The groups are shells around one centre, one inside the other: the same stretched ball of 4 dimensions in 10 sizes.
In the rows, zero is written as 128.
Known rows, each followed by its group:
[111 106 176 112  73 157 165  68] => J
[148 158 102 171 176  94  75 177] => T
[147 127  76 145 135 146 164 145] => W
[137 143 101 198 178 113 117 155] => Z
[139 156 148 189 141 108 105 130] => A
[149 141 126 121  99 135 133 126] => Z
[130 127 160  96  82 136 122 103] => H
[ 99  86 144  97 104 159 159  87] => A
[126 142 165 172 126 117 114 109] => T
[103  89 168  85  68 168 174  64] => P
[124 131 146 124 133 113  88 131] => J
[156 174 147 199 128 107 109 133] => P
[119 104  75 127 176 131 123 158] => J
[152 156 116 143 138 107  90 158] => H
[114  85 100  77 110 165 168 114] => P
[113  85 109  53 104 158 146 117] => L
[141 158 154 190 128 113 115 121] => A
[138 123  89 116 141 132 124 153] => D
[144 122 105 122  96 159 179 115] => W
[120 117 174 108  72 149 150  78] => M
[169 181 110 201 153  99 100 166] => L
[102  85 147  82  91 162 162  84] => M
[108  93  94  79 161 128  97 153] => L
[148 164 117 192 167  97  87 162] => A
[142 148 159 147  95 128 128 108] => D
[148 142  67 157 182 110 100 185] => T
[147 134  77 136 153 126 123 165] => J
[119 132 164 170 126 125 125 103] => Z
[ 98  98 145 100 137 128 102 116] => H
[135 128  77 177 176 127 137 159] => H
[110  84 129  62  83 168 167  93] => P
[102  75 128  52  91 168 161  94] => Z
[131 142 119 202 169 115 121 140] => W
[144 168 170 193 121 106 103 118] => L
[136 123 159 113  54 164 183  76] => W
[152 151  83 179 172 111 111 172] => M
[ 99  74 121  64 106 164 159 100] => T
[124 112 145  90  86 148 144 100] => D
[146 153 115 160 156 102  86 160] => D
[107 106 142 105 132 127 106 119] => M

New rows, each followed by its group:
[134 111  83 136 132 155 174 131] => L
[129 116  66 144 183 126 122 169] => T
[139 136 149 124  90 137 136 108] => D
[142 154 154 143 119 108  88 131] => H
[140 134  67 168 192 113 108 180] => T
[116  89  96 103 118 166 180 113] => H
[131 123  60 154 202 113 101 184] => H
[118 130 167 135 123 116  96 112] => P
[128 111  53 124 190 123 109 183] => L
[139 116  77 119 133 147 155 145] => Z
[155 179 133 206 163  87  75 161] => W
[152 166 111 195 172  95  85 168] => J
[101  80 128  94 104 168 178  88] => Z
[100  75 120  51 107 160 146 106] => Z
[150 163 122 219 155 112 127 141] => L
[126 145 155 173 147 105  91 128] => Z
[119 125 192 121  72 140 137  74] => Z
[131 125 133 103 112 129 112 127] => M
[125 123 184 131  55 159 178  60] => L
[122 133 181 136  92 130 123  90] => J
[161 166 100 183 156 106 104 166] => J
[112  97 164  80  62 166 169  71] => T
[151 151  85 191 171 115 123 165] => J
[158 161 119 176 127 120 127 140] => M
[144 142  81 179 179 114 114 169] => M
[113 114 110 130 173 114  91 151] => J
[129 134  80 182 206 104  93 178] => W
[131 143 167 155 110 121 115 107] => D
[161 183 131 216 153  94  94 154] => L
[104  93 161 104  82 164 174  70] => T
[137 123 131 106  88 148 152 109] => A
[132 122  80 117 171 115  92 174] => T
[137 135 106 118 154 108  80 164] => H
[129 127 178 133  60 156 173  68] => Z
[113  98 104  82 145 132 107 143] => J
[136 146 133 146 146 104  82 147] => A
[146 161 152 176 122 111 107 127] => M
[136 129 102 165 141 137 152 133] => D
[139 121  58 137 174 129 127 174] => Z
[159 175 112 199 169  91  81 172] => Z
[116  93 107  70 115 150 138 124] => J
[159 170 144 174 111 115 115 130] => Z
[107 105 171 100  88 146 139  82] => M
[138 145  96 198 185 108 110 162] => Z
[105  95 140 126 110 158 170  88] => Z
[129 102  74  99 139 150 150 146] => Z
[ 90  72 148  83  97 168 170  76] => W
[161 159  66 182 184 104 100 191] => L
[162 181 115 216 169  90  86 169] => L
[126 132 150 118 121 117  94 125] => J
[103  81 111  67 125 150 135 120] => J
[113  92  91 113 144 152 155 129] => J
[134 136 160 152  87 144 159  90] => D
[105  76  90  73 135 157 151 127] => Z
[133 123 145 112  80 151 158  96] => D
[151 148  91 187 156 124 137 153] => J
[110  84  76  92 155 148 142 143] => Z
[145 159 125 177 158  99  85 156] => M
[131 112  70  95 163 126 105 172] => W
[114 101 147  76  87 151 141  97] => M
[120 134 145 184 153 116 115 122] => W
[113 106 156 128  92 156 169  80] => A
[124 131 142 130 136 114  92 132] => D
[134 127  96 170 155 133 145 140] => A
[117 122 136 126 147 115  90 135] => M
[131 118  83 112 159 124 108 163] => M
[140 122 124 125  84 161 183 100] => H
[139 149 105 171 181  97  78 170] => A
[127 145 175 156 117 113 100 109] => Z
[101  98 179  99  79 154 151  69] => P
[100  87 174  79  61 170 175  58] => H
[130 119  75 111 176 114  88 178] => H
[ 96  72 131  65  98 168 166  90] => P
[120  98  91 117 134 155 165 126] => J
[149 145  88 146 159 112 100 171] => A
[115  93  89  81 145 140 123 145] => J
[113 103  90 116 176 123 102 158] => J
[118  93 110  68 106 155 147 118] => T
[149 138 110 120 112 133 130 139] => Z
[142 121  78 117 138 139 139 153] => P
[106  89 147  86  87 163 166  83] => D
[119 126 116 168 176 113 102 146] => P
[123 121 155 154  95 152 173  84] => P
[146 146 108 140 146 111  95 158] => M
